There are 4 ways to turn a row about zero (a turn may also mirror it). The second row of each pair is the first, turned, with some noise.
Some pairs, each with its turn after it:
[-63 -37 -34  -2]
[ 21 -75   4 -24]
(3)

[-13  -7 -16  34]
[-17  29  -8  24]
(1)

[ 31   3  34 -38]
[ 21 -29   1 -45]
(1)

[-13 -14 -18 -26]
[  5 -15 -32   5]
(2)

[-10  -8 -32   7]
[-4  7 20 30]
(0)

[ 10 -10   3  21]
[-11 -21  -3   8]
(0)

[ 20 -11   5   7]
[-19 -14  -6  -4]
(0)

[  3  53  26 -18]
[ 28  23 -45 -22]
(0)

[-41  18  52   9]
[ 60  12 -33  13]
(1)

[-23 -13   1 -10]
[ 19 -17  -3  -6]
(3)

[-18  16  44 -11]
[-17  25  -5 -43]
(2)

[-21 -18  -4   3]
[ 6 18 14 13]
(1)

[-17 -49 -31   0]
[ 44 -39 -17   8]
(2)

[ 17   6 -12 -24]
[ -7  16  -7 -26]
(3)

[ -3  37  31 -15]
[  9  23 -39  17]
(3)

[-33 -25 -18  -5]
[ 9 19 33 25]
(1)

[ 15 -31   9  32]
[-20 -41   6   6]
(0)

[ -6 -20  -7 -22]
[  5 -21 -23  -6]
(2)

[-10  11 -40  15]
[22 11 -9 36]
(2)

[37 25  4 -3]
[-22  38  -8   2]
(3)

New pairs. What belongs after each?
[-21   8  30   5]
[ 32  10 -18   3]
(1)

[20 11 10 -6]
[-25  -1  11   2]
(2)

[ -8 -25  19 -26]
[ -1 -21 -19 -31]
(2)

[ 20 -36  13  15]
[  9 -32  26 -13]
(2)

[ -3 -19  14   5]
[  0 -17  11 -10]
(0)

[ -4  33 -29   8]
[-19 -23 -14  32]
(1)

[30 27 -1 15]
[-21 -17 -32 -12]
(1)

[  8 -15 -36 -24]
[-22 -12  39   5]
(1)

[  2  -1  13 -43]
[ -4  24   5 -36]
(0)

[ 25 -19   2 -26]
[ -6 -10  24 -31]
(1)

[-21 -22  12  48]
[ 46  10  30 -18]
(2)

[ 24  -2 -12   2]
[-25  -5   1 -12]
(1)

[-14   8  31  15]
[  4  21  14 -27]
(2)

[25 -2 -7 11]
[-18  12  16   0]
(3)

[ 27  -6 -29  15]
[-34   1  26 -11]
(3)

[-8 14  2  1]
[  7  -5 -10   9]
(1)

[ -8 -30 -26   4]
[ -3 -28  24 -20]
(3)

[-34  20 -15 -22]
[  1  22 -40   4]
(2)

[ 19 -13   4 -39]
[-27  20   8 -31]
(0)

[-21  -4   7  24]
[ 10  26 -13  15]
(1)

[ 0 -6  0 22]
[15  3 16  0]
(2)

[11  6 19 11]
[-10   6  18  -9]
(2)

[ 11 -11 -15  19]
[-25  15   1   0]
(1)

[ 31  -7  13 -33]
[-31  14  -7 -35]
(0)

[-11 -16 -18   2]
[-3  0 22 12]
(0)

[11 15 -3  9]
[-7 10 10 12]
(2)

[19 -8 19 15]
[-15 -26 -13  -8]
(0)

[ -7  23   7 -17]
[  3  10 -28  -1]
(3)

[ 13 -13  -4  19]
[-19  18  -2  -7]
(1)

[-23   1 -20  -2]
[ -5 -26 -13 -12]
(3)

[ 25 -10 -14  15]
[  2 -16  21  21]
(2)

[21 -1 37 32]
[ 4 21 18 43]
(3)

[ 16  42  37 -22]
[ 27 -39 -31 -25]
(1)

[  5  -8 -22  43]
[-10 -27   1  41]
(0)

[ 9 11 16 -6]
[ 5 19 -8  8]
(3)

[  1  -1 -11 -10]
[ -4  -1  -2 -15]
(3)

[  0 -19   4  20]
[  3 -10  23  13]
(3)

[-13  -6  20   8]
[ 18 -19   3  -9]
(0)

[ 34 -29  -1  25]
[  8 -31  38   8]
(2)

[-12 -13   0   3]
[  9 -12   7   0]
(3)

[-23  -1  13   5]
[ 16 -15  -8  14]
(3)

[ 12  54   5 -11]
[-43  36  -3  14]
(2)

[12 32 41 16]
[ 19 -18 -46 -16]
(0)

[ 40   2  33 -28]
[-50 -20  14 -18]
(2)

[-25  -5  12  -1]
[ 12  10  -9 -18]
(2)

[41 18 20 15]
[-20 -18 -46  -5]
(0)

[-14  17 -18  14]
[16  6 -3 27]
(0)

[-24 -40  28 -30]
[  8 -11  43 -46]
(0)

[12 24 -9 31]
[-37   2   0  23]
(3)

[-26  -5  10  -1]
[ 14  10 -12 -19]
(2)

[ 10   6 -15 -20]
[-10  10  -8 -24]
(3)

[19  9 10 -5]
[ -8   1 -19 -11]
(0)

[31 -8 -4 18]
[-19  16  29   5]
(3)

[ 15 -15  -5 -27]
[ -7 -13  26 -22]
(1)

[ 14 -10   7   1]
[ 3 12 15  0]
(3)

